The rows of a group lie close to one hidden flat surface of 9 dimensions, which passes through zero. Surfaces can cross.
In the rows, zero is written as 128.
Known rows, each followed by its group:
[141 108 105 137  55 116  96 131 171 111  87 144 128  77  94]  moman
[ 85  62 156 114 118  99 125 124 166 156 167 102 118  98 130]  fatug
[136 153 103 184 136 110  98 112 172 108 145  62 151  91 116]  fatug
[ 72 109 137 167  96  92 117 123 205 130 184 141 162 107 118]  Lifu
[ 81 110 151 111 154 108 135  87 135  97  96 133 172  99 102]  moman
[ 96 139  94 157 183 199 115 136 125 161 151 114 174 145 105]  Rufem
[137  95 152  71 150 107 116 153 109 102 106 135 110 107 119]  Rufem
[164 101 112 122 187 172 100 141 116 122  87  50 156 148  90]  Lifu
[104 143 157 202 137  65  97 126 131  96 139  89 118  92 139]  fatug
[130 142 115 143 147 148 140 143 125 126  98 118 125 168 112]  vivut
[146 128 146  96 116 113 122 138 113 122 173 135  84 117 192]  vivut
[126 118  92 121 111 153 120 103 182 139 161 159 175 181 143]  Rufem
[116 105 128 114  62 231 100 102  90 122  68 112 136 157 101]  vivut
[129  97 140 106 146 142 127 148 129 117 113 144 151 143 120]  moman
[169  66 175  91 116 105 125 160 111 132 123  94  97 107 132]  fatug
[129 129 100 210  95 124  75 112 103 156  80 106 100 141 104]  vivut
[142 110 118 141  88 106  96 122 151 131 145 115 105 135 153]  Rufem
[160 166 146 158  93 149  89 150  83  78 112 124 120 103 141]  fatug
[134 102 127  98 147 100 111 145 152  80  81 138 135 111 104]  vivut
[124 107 142 135 124 116 138 104 174 101 107  75 167 117  96]  vivut
[ 94 102 132 171 121  73 111 151 162 175 186 163 118 114 130]  Rufem
[136 134 134  79 154 124  83 122 129  77 164  97 156 107 122]  moman
[159 181 134  92 183  81 137 149 108  74 124 102 106  77 107]  Rufem
[151 132 125 139  86 185  75 124  70 142 127  68  86 180 120]  moman
[152 115 166 126 149  76 149 146 162 124 187 100 172  88 111]  fatug
[158 105 109  39 120 137 113 147 113 164 174 164  92 150 140]  Lifu
[121 119 135 117 164 126 172 124 184 127 164  99 179 129 134]  Rufem
[152 135  62  99 103 156  91 137 167 122 129 132  94  80 156]  moman
[157  82 155  73 146 160 160 102 131  92  77  68 156 152 142]  Rufem
[136 126 114  84 153 201 142 150 143  77  74 101 156 177  99]  vivut
[157 129 116 135 155 106  80 126 130 103 136  51  92 125 159]  Lifu
[107 130  80 137 172 159 132 101 129 161  96  82  89 120 158]  moman
[141 102  68  86 125 216  91 165 159 120  91 135 146  97 102]  moman
[117 134 123 145 202 138 150 131 158 143 170  72 170 136 126]  Rufem
[146  94 105  84 106  79  86 128 150 133 134 185 129 114 110]  vivut
[127 127 140  77 126  74 146 122 130  99 120 184 106  80 159]  Lifu
[118  57 163 103 149  98 151 147 160 121 121 142 132 134 171]  Lifu
[ 96 165 146 137 171 120 137 132  76 107 114 183 125 166 144]  fatug
[108 128 112  99  79 116 115 101 148 104 101 209 143 130 118]  fatug
[128 141 135 128  81 113  83 111 105  70  99 137  82 110 174]  Lifu
[183 159 121  78 130 124 151 199  95 162 160 161  81 130  86]  moman
[ 97 127 163 114 182 137 167 180 101 149 158 140 124  84 109]  Rufem
[112 149 169 105 152 116 161 135 125 101 177 181 188 131 131]  moman
[113 104 124 112 171  92 101 138 162 133 163 109 175 130  51]  Lifu
[136  95 100 106 159 165  91 147 173 138 179  74 144 129 137]  Lifu
[134  90 101 122 171 124  28 131  87 141 107 105 118 103  98]  vivut
[ 97 147 135 184 186 157 158 105 119 155 157  92 153 176 177]  moman
[151  86 158 106 107 112 107 121  87 100  52 106  88 123 131]  Rufem
[141 142 117 137  90 111  83 123 114 141 163 113  81 153 138]  Lifu
[ 96  98 107  92 148  97 127 104 159 133 105 160 131 147 119]  fatug
[112 108 141 119 137 178 127 102  72 189 148 111 150 158 104]  vivut
[185 166 121 100 176 134 114 153 105  97 161 120 149 158 138]  fatug
[140 164 101 140  41 163 121 106 159 133 179 138 116 111 166]  vivut
[165 131  95  64 173 160 101 141 134 107 143 116 154 150 120]  fatug
[114 174 116 128 184 157  97 141  89 133 192  88 116 173 125]  Lifu

New rows. What belongs after each?
[124 164  97 119 148 126 114 120 125 109 115 168 155 128  95]  Rufem
[168  59  98  96 166 165 157 148 196 168 117  89 178 100 115]  Lifu
[159 108  96 112  76 182  87 132 131 157 142 110 109 154 127]  Lifu
[143  56 125  53 108 127  94 143 147 120 111 157 135 127 104]  Lifu
[107 145 127 131 129 137 178 122 161 123 137 161 137  73 180]  Lifu
[132 112 117 124 118 124  84  97 118 120 122  89  83 145 180]  moman
[ 92 109 154 105 163 138 146 119 126 104 106 150 193 122  90]  moman
[126 107 137 179  57  75 102 112 163 132 150 117  87 130 168]  Lifu
[139 102 138  90 177 114 118 142 134  95 134 103 105 116 191]  Lifu
[137 144 126 171 110 149 169 118 132 143 113 128 116 117 179]  Lifu
[119  99 140 129 152 104 110 143 142 147 178 102 123 168 127]  Lifu
[102 176  87 106  89 151 132  91 134 125 120 157 115  64 124]  moman
[131  61 164 118  83  86 120 131 135 123  79 119  96  87 121]  fatug
[143 169 117 118  74 164 136 127 125 125 156 143 105 128 153]  Rufem
[108 153 109 140 157 183 108  97 104 134 135  64 128 140 130]  moman
[162 153  82 143 120 137 147 190 194 140 160 165 144  87 124]  moman
[110 109 151 141 106 199 113  81  78 165 139  57 141 140 124]  vivut
[157 143 121 125 100  96 138 111 187 104 165  90 130 116 155]  Rufem
[194 122 103  78 120 106 164 127 126 171 112 149  99  99 139]  Lifu
[142 171 101 144 174 134 132  93 138  91  91  79 173 132 101]  Rufem
[130 143 123 180  84 143 126 102 116 132  94 106 118 126 130]  Rufem
[102 126 117  94  87 113 124 123 172 133 178 184 132  91 133]  Lifu
[ 88 107 129 126  83 181 127 134 144 141 122 178 185 145  64]  Lifu
[121 130 167 123 149  71 173 142  85 142 107 181 104 136 120]  Rufem
[159  95 146  85 126 119  93 147  83 117 111 112  68 141 152]  Rufem
[182  78 127  74 155 117 147 147 123 158 111 121 108 140 146]  Lifu
[135  71 134  98 103  82  88 145 135 154 162 176  88 166 163]  Rufem
[158 145 101 149 140 114 125 132 159 140 159  78 114 174 141]  vivut
[126  97 139 104 155 115 117 134 112 123  99 133 133 133 105]  vivut
[117 164 136 209 118  82 174  95 112 157 101 152 128 160 123]  Rufem
[114  67 184 110 106 151 195 134 180 136 150  96 158 102 151]  Rufem
[125 149 117 149  59 141  92 104 134  90 107 134 107  94 154]  Lifu
[128 155  94 149 130 169 134 105 159 141 160 114 164 162 139]  Rufem
[119 103 155 147 119  80 180 100 161 127 102 145 161 137 123]  Rufem
[136 183  68  94 131 182  81 124 119 102 135 159 144 131 110]  Rufem
[102  52 147 154 154 103 137 102 174 129  77 107 195 131  98]  Rufem
[140 131 131 151 133 110 144 119 135 119  93 113 136 107 124]  Lifu
[ 99 143 147 153 117 121 163 114 122 106  69 175 178 103  73]  Lifu
[134 181  74  95 185 179  78 137  90 106 118 141 140 137  95]  Rufem
[125 127 127 167 180 107  92 138 106 126 105  64 115 101 105]  Rufem
[124 135 111 170 164 218 149 136 133 145 105  81 187 145 101]  Lifu
[126 186 109 148 153 124 110 118 127 130 214 124 134 175 165]  fatug
[159 144 122 128 101 105 134 124 179 122 192  89 110 128 170]  Rufem
[167 143  91 127  83 105  89 106 163  96 113 140 137 126 125]  fatug
[134 108 135 191  33 143 112 129 128 144  88 138 120 147 104]  moman
[126 120 123 102 153 129 125 144 159 124 169 122 147 116 128]  Rufem
[147 174 142  80 132  98 171 140 116  98 136 167 113 109 127]  Rufem
[135 143 107 207 137 167 129 161 171 145 147  89 178 131 103]  moman
[ 98 110 131 129 119 149 151 138 161 115  85 176 200  93  66]  moman
[109  91 144 109 140  85  75 132 161  76 145 104 118 113 157]  Lifu
[117 103 135  89  93 147 119 138 124 137 157 169 104 148 166]  Lifu
[154 159  97 113 112 112 155 117 135 167 150 150 116  97 124]  Lifu
[157 153 146  53  99 145 184 124 128  91 129 157 127 132 150]  Rufem
[164 151 110  73 123  91 144 120 116 125 126 164  85  81 159]  Lifu
[184 133 129 110 169 115 165 129  95 136 101 106  79 128 191]  Lifu
[166 105 112  81  84 177  88 129  99 113  87 137  99 138 142]  Lifu
[136 123  90 106 114 116 114  80 176  96  98 163 187 165 110]  Rufem
[140  92 108 106 122 132  86 130 173 108 128  96 134  97 137]  Lifu
[152 151 163  72 193  84 184 146 110  93 124 119 124 115 121]  Rufem
[ 96 135 102  96 132 170  82 117 134 135 203 133 125 158 158]  fatug
[134 138 150 133 125 122 161 150 140  75  87 113 102 147 155]  vivut
[155 177 116 105 129 131 131 117 106  93 104 124 116 121 122]  Rufem
[152 158 140 141  63 123 148 143  82 170 137 154  72 155 112]  moman
[103  76 144 114 121 132 148 153 192 164 212 139 151 120 154]  Rufem
[122  71 112 110 120 170  69 120 101 139  81 149 135 176 124]  Rufem
[146 115 139 127 168  73 175 128 146 147 113 126 141 107 116]  Lifu
[134 123 148 154  64 189  94 126  82 133 124 115 127 188 125]  moman
[125  51 143 157 179  50  98 115 158 129  95  76 145 140 115]  Rufem
[143 159  97 118 140 145 121 123 110 102  80 163 137 149 118]  fatug
[165 135 125 105 116 119 184 128  94 175  95 175 116 135 108]  Lifu
[115 164  99 131 139 136  78 160 112 118 147 137 112  66  95]  Rufem
[113 123 124  69 147 181 141 125 111 157 168 172 175 128 106]  vivut
[155 162 176  95 118 150 193 152  96 106 137  85  86  83 154]  Rufem
[154 135 162 142 162 103 123 158 144  99 208 118 175 159 157]  moman
[144 137 131  95 176  73 160 157 189  84 151 125 138 116 145]  vivut
[134 133 115 144 178 161 173 137 144 157 130 101 158 122 131]  Lifu
[140 113 131 164 103 141 124 116 118 164 141  91  98 178 173]  Rufem
[ 91  91 124  85 152 126 129  75  95 136  60 126  86 131 156]  moman
[153  89 104  54  80 160 113 134 137 140 107 179 135 113  97]  Lifu
[114 113 129  84 164 107 144 109 100 139  95 131  92 125 134]  moman
[116  83 146 201  88 108 101 127 154 152 117  93 154 182  69]  Lifu
[ 89 139 130 107 145 144 138 124  80 143 125 188 102 186 154]  fatug
[148 109  77 116 114 136  49 112 145  93  84  85  94 123 135]  fatug
[109 141 134 142  94 110 126 145 142 125 145 157 122  68 109]  Rufem
